The rows of a group lie close to one hidden flat surface of 9 dimensions, which may be shifted away from zero. Surfaces can cross.
(in the rows, 128 means zero)
Some rows, each with its group after it:
[ 93 113  96  98 125 126  91 164 163 147 167  93 127 115 106 168 146 131
 158]  k49
[ 89 166 161 204 177  69 110 195 122 101 139 124 109 122  95 196 113  83
  91]  k896
[133  81 153 128 136 140 158 147 174 121 140 170 107 114 104 122 170 132
 153]  k489
[150 145 165  79 121 106 118 137  97 140 168 137 118 102 112 147 161 163
 134]  k252
[164  67 183 112 128 124 142 136 134  79 102 168 115 148  41 156 235 231
 148]  k489
[177 108 207 142 133 116 127  84 183 137 104 141 128 128 143 122 144 125
 127]  k489
[115 123  98 120 129 128 111 137 100 127 139 121 130 115 162 105  99 113
  80]  k49
[132 105 114 160 135  95 140 155  88 129 108 140  96 137 109 170 126 113
 110]  k578
[123 129 151 140 107 126 127 114 144  85 133 138 129 167 129 157 131 144
  93]  k578
[149 102 166  85 132 118 105 120 134 128 143 131 140 106 102 112 195 191
 141]  k578
[117 165 174 190 170 128 171  80 171 148 103 150 148 132  73  91 168 168
 224]  k896
[178 100 121 148  99 147 145  69 123 130  85 136 123 174 154 148 104 140
 124]  k252
[107 138 124  93 137  96 100 148  69 129 173  72 197 104  81 157 189 154
 195]  k49
[159 131 150 117 149 157 123 146 103  93 106 125 151 113 107 111 151 156
 141]  k252
[141 112 170 146 100  67 164  93 121 137 112 161 101 158 120 149 153 120
 109]  k252
[141  77  72 143 144 144  97 108  84 157 159  98 167 124 110 171 153 193
 202]  k578
[106 134 133  71  89  84 110 125 124 132 148  95 133 147  77 170 190 177
 150]  k49
[149 102 121  90 134 153  57 122 157 137 137  95 131 116 127 141 144 198
 128]  k252
[128 157 156 149 121 118 143 105 106 104 141 144 151 135 168 110  99  99
  87]  k49
[114 156  98 103 122  95 115 148  10  98 125 104 151 133 101 131 147 163
 102]  k49
[109 131 160 169 145 140 159 172 168 100 167 168 115 114 146 143 101  58
 111]  k489
[129  73 146 145 151  96 219 174 109 146  98 207  82  81 105  66 165  60
 136]  k578
[143  99 117 174 145 123 165 133  82 128 106 149 129 126 124 133 125 102
 143]  k578
[151 112 125  96 146 129  88 172  78 102 101  96 147  99 138 106 129 118
  84]  k578
[154 155 147 110 155 172 121 149 118 115 126 125 147  98 116 102 132 147
 154]  k489
[ 70 124 113 227 151 101 157 106  75  91 183 129 214 158  91 179 158 139
 193]  k252
[165 120 140 158 140 171 135 108 151 126 121 155 116 132 149 126 102 140
 132]  k578
[109 120  85 162 131 150 104 143 162 123 140 122 100 153 141 181  82 123
 104]  k896
[141 127 111 119 105 171 155 135 124 105 124 144 112 152 122 151 113 137
 137]  k896
[160  84 108 133 142 169 140 112  96 133 135 155 150  97 189  65 102 108
 114]  k252
[105 158  89 151 135 179 161 158 133 117 146 136 127 132 114 146  96 104
 176]  k489
[118  96 111 142 140 140 135 168  96  84 140 145 134 127 109 148 145 138
 120]  k489
[142  53 131 109 136 160 111 135 214 144 148 154 102 102 141 114 149 145
 134]  k489
[147 133 160 109 126  99  84 133 107 103 123 108 125 139 102 168 159 182
 101]  k578
[176  97 137 129 128 160 139 131 101 125 146 143 142 117 135 160 134 132
 162]  k896
[123  99 110 100 105 166 121 144 185  96 114 116 121 151 124 136 130 123
 119]  k578
[142 109 118 129 134 133  91 116 103 119 138 107 156 130 138 142 133 161
 121]  k252
[196  95 190 163 113 129 177  78 144 137 107 175 115 148 141 153 137 116
 154]  k896
[151 131 166  97 141 116 100 114 114 134 132 113 161  94 147  84 143 134
 119]  k49
[138 181 129 124 156 164 111 173 115 106 114 128 102 116 104 133 106 158
 119]  k49
[147 198 158 125 138 165 126 149  90  73 114 125 143 138 110 131 114 156
 116]  k896
[122 117 153 171 174 123 106  81  96 127 209 142 212  85 177  83 135 150
 140]  k252
[132  62  91 114 121 202 146 120 219 144 135 153 109 119 146  94 126 126
 164]  k578
[114 141 116 152 134 131 110 139 141 125 141 110 129 137 133 166 101 111
 125]  k49
[206  89 176 161 145 186 104  94 201 147 163 159 112 117 180 178  93 138
 143]  k896
[174 136 138 148 171 148  80 116 134 156  90  93 139 109 131 131 113 149
 153]  k49
[103 142 135 171 161 114 122 123 171 143 111 125 121 134  99 124 138 144
 151]  k896
[113  72  75 137 117  98 144 131  86 142 102 107 139 149  96 153 162 127
 161]  k489
[150 176 177 195 130 163 173 106 117  66 127 159 153 178  93 186 127 155
 171]  k489
[121 116 202 146 137  64 113  80 162 139 155 149 140 125 121 120 181 168
 120]  k252
[127 174  97 124 128 180  66 172 113  71 146  66 149 168  86 241 109 186
 147]  k578
[150 105 172 121 122  66  83 152 170 146 108 101  76 149  65 241 175 156
 134]  k896
[141 156 149 113 166 147  94 166 139 133 128 103 133  92 102 133 138 143
 161]  k49
[128 194 151 139 149 148 124 163 118 103 138 123 133 126  88 159 126 146
 155]  k49
[118 108 127 122 123 101 165 163  86 121 131 149 119 117 102 130 159 109
 135]  k252
[183 114 151 141 133 163 156 113  90 116 136 155 155 118 148 126 126 123
 158]  k896
[174 153 200 186 154 153 139  87 122  96 143 140 187 136 135 149 128 141
 169]  k489
[131 150 159 148 147 114 137 110 132 123  72 140 121 129 133  66 124 125
  94]  k896
[108 105 122 124 133 106 113 166 155 141 149 107 122 111 119 167 137  90
 140]  k489
[150 113 120 127 102 106 127  91  82 147 153 127 132 145 148 171 124 145
 126]  k252

New rows. What belongs after each?
[126  80 103 103 142 155 118 170 159 135 137 141 107  92 139  97 132 116
 118]  k489
[185 185 135 112 131 195  90  97 112 106  81  99 141 157 117 130 106 211
 141]  k489
[120  77  86 113 114 128 176 168 105 127  99 137 110 135  76 144 171 117
 174]  k252
[110  92 106 179 139 136 170 128 108 104 128 156 152 138 126 116 132 101
 147]  k252
[106 100 131 180 149  69 130 117 162 161  91 130 105 135 117 124 139 108
 120]  k896
[ 69 149  65 180 112 134 172 146 102  95 126 132 125 182  95 173 105 109
 143]  k896
[120 102 148 180 193 107 119 146 142 153 143 145 136  73 145  95 125  91
 129]  k896
[117  59  79 119 158 160 141 171 102 132 156 149 146  68 148  70 138 103
 142]  k489
[113 139 122 169 146 140 212 141  98 130 120 180 120 120  88 103 145 111
 191]  k49
[ 84 143 116 166 147  95  86 137 183 141 101 100  96 153  93 164 127 148
 113]  k896
[136  90 143 149 124  95 122  92 101 117 136 148 140 137 161 118 135 138
  78]  k578
[116 146 156 156 144 113 122 166 174 112 112 149  74 129 124 143 103 100
  73]  k896
[140 126  84 137 121 127 115  95  86 145  93 102 130 164  97 158 137 193
 156]  k49
[ 97  83  84 140 106  93 186 155 104 127  93 144  98 154  80 146 159  99
 146]  k489
[115 159 102 156 130 102 136 149  46  98 103 121 124 152 115 149 108 121
  92]  k49
[162  98  99 111 147 167  87 123  85 117 121  93 172 112 137 117 136 169
 146]  k252
[139 145 128 185 141 116 175 117  85 130  75 146 117 154  92 136 130 128
 158]  k49
[136  76 125 126 148 179 113 139 203 140 173 151 126  95 152 119 129 128
 152]  k489
[124 149 107 121 114 111 114 110  66 118 129  98 157 154 101 162 147 181
 142]  k49
[ 85 151 109 134 126 121 133 155  79  99 184 116 166 125 131 150 121 103
 126]  k49
[118 125 138 147 113 111 190 108 122 130 115 174 110 140 127  96 133 106
 124]  k49
[128 155 132 162 135 162 152 174 109  54 100 142 120 161 105 157 106 110
 105]  k252
[170 103 167 129 174 152 100 166 138 135 167 142 130  69 140 138 133 122
 143]  k896
[153 154 136 146 145 197 124 157 132  65  98 127 140 148 108 143 110 152
 132]  k252
[127  79 125 148 114  50 132 110 113 158  85 105 117 159  83 183 177 131
 150]  k896
[103  91  71 159 129  95 168 127  69 156 112 122 142 138  91 142 157 120
 190]  k49
[174 131 143 104 172 195  52 128 124 118 172  87 194  88 131 136 144 201
 182]  k489
[146 127 136 148 137 156 103 137 126  90 137 127 138 138 135 157 115 148
 108]  k489
[142  87 118  97 113 120 118 116 166 160  93 118  96 137 102 128 162 161
 144]  k896
[103  85  87 153 117 112 105 133 144 111 115 111 114 169 123 170 126 133
  93]  k252
[116  67  71 146 178 117  88 180 155 190 114  78 122  77 125 144 123  73
 169]  k49
[112 147 192 129 154 106 143 173 138  87 134 157 122 107  85 110 173 134
 116]  k252
[118 128  84 133 105 161 170 152 100 123 182 159 108 140 119 182 109 121
 163]  k252
[133 104 119 139 145 155 142 106 150 159 144 143 145 103 145  95 128 121
 175]  k49
[134  84 110  96 126 142 114 165 170 134 109 135  80 112 127 119 130 123
 102]  k578
[170 102 120 113 114 171 137  99 144 139 113 134 121 141 115 141 143 172
 177]  k252
[167  52 124 150 165 160 104 114  56  86 152 138 202 104 148 102 161 182
 133]  k489
[147  82  89 129 185 131 112 163  96 175  88 113 126  61 130  72 130 106
 148]  k49
[146 133 154 125 111 158 142 135 189 105 101 154  78 161  99 155 132 150
 123]  k252
[125 125 128 176 124 118 150 102 142 146 136 112 155 153 116 183 130 104
 195]  k489
[126 110 143 141 135 147 158 123 129 107 157 167 145 118 138 102 140 129
 133]  k578
[115 171 211  93  82  64 179 102 103  93 140 157 141 150 100 111 184 133
 110]  k49
[103 129 102 145 129  84  77 126 145 142  95  73 114 163  86 188 143 167
 127]  k896
[109  97 123 134 107 135 105  97 172 108 184 155 116 153 164 144 116 166
  74]  k578
[137  90  84 123 157 153 134 218 167 166 103 159  23  91 100 146 110 104
 127]  k578
[142 174 159 188 147 111 142 112  89 116 106 110 164 152  91 181 134 131
 183]  k49
[111 130 103 136 170 131  56 159  89 128 191  58 212  78 178 143  93  80
 129]  k49
[133  78 113 131 108  91 142 136 113 141 105 125 106 143 107 169 152 115
 132]  k896
[131 182 123 195 157 105 107 144  33  86 108  93 165 145 140 170  77  94
  91]  k49
[149 102 126 186 137 127 166  95 100 138 123 151 141 148 113 158 140 144
 183]  k578
[151 122 154  83  99 158 198 156 149 112 102 186  75 127 101  98 152 116
 135]  k896
[161 106 178  72 134 140 132 140 178 142 111 158  93  92 105  81 176 159
 141]  k252
[130  91 127 140 155 129  99 149 188 155 132 140  90  99 153 117 108 108
  97]  k896
[164 138 151 110 136 174 122 140 141 105 118 137 121 125 121 125 132 162
 134]  k252
[133 150 126 141 129 174 143 129 143 110 136 137 129 147 100 159 128 157
 172]  k896
[101 110 148 146 140 109 134 217 207 130 166 157  45 118  74 227 144  96
 141]  k896
[117 101  74 127 124 192 152 157 148 119 141 133 124 142  84 164 144 160
 208]  k252
[ 92 162 123 110 148 125 143 215 115 108 138 139  96 101  73 137 143 115
 138]  k49
[149 128 177 140 142 140 155 125 173 134 110 165 103 116 112 110 146 132
 149]  k896
[154 160 113 181 169 164 141 180  61  98 108 126 132 126 106 177  92 107
 153]  k578
[145  97 114  88 104 152 139 159 139 125 119 143  88 130 116 143 136 129
 123]  k896
[113 133 142 110 152 130  91 182 198 153 156  92 122  93  93 171 149 110
 183]  k49
[134  67 112  89 128 107 144 147  94 158 145 151 122  77 147  77 157 107
 121]  k252
[191 141 126 102  60 170 154 107  75  67  85 140 112 194 156 164  85 132
  70]  k896
[117 110 128 103 121 115  87 145 109  90 153 113 146 128 140 135 140 149
  72]  k578
[126 122 120  98 134 167 140 190 128  87 120 152  95 124  68 128 164 177
 138]  k489
[161 155 187 130 165 166 130 133 147 121 146 141 157  86 137  98 126 118
 165]  k489
[146 105 145 173 126 135 137  63 148 128 128 140 153 159 134 142 138 162
 156]  k252
[129 115 133 110 140 168 114 128 174 136 174 141 129 109 115 130 151 182
 169]  k252
[148  76 116 128 165 133 102 168 100 143 167 123 145  71 147 139 133 108
 138]  k896
[145  87 136 166 147 132 132 125  98 101 132 149 154 114 177 104 112  92
  88]  k489
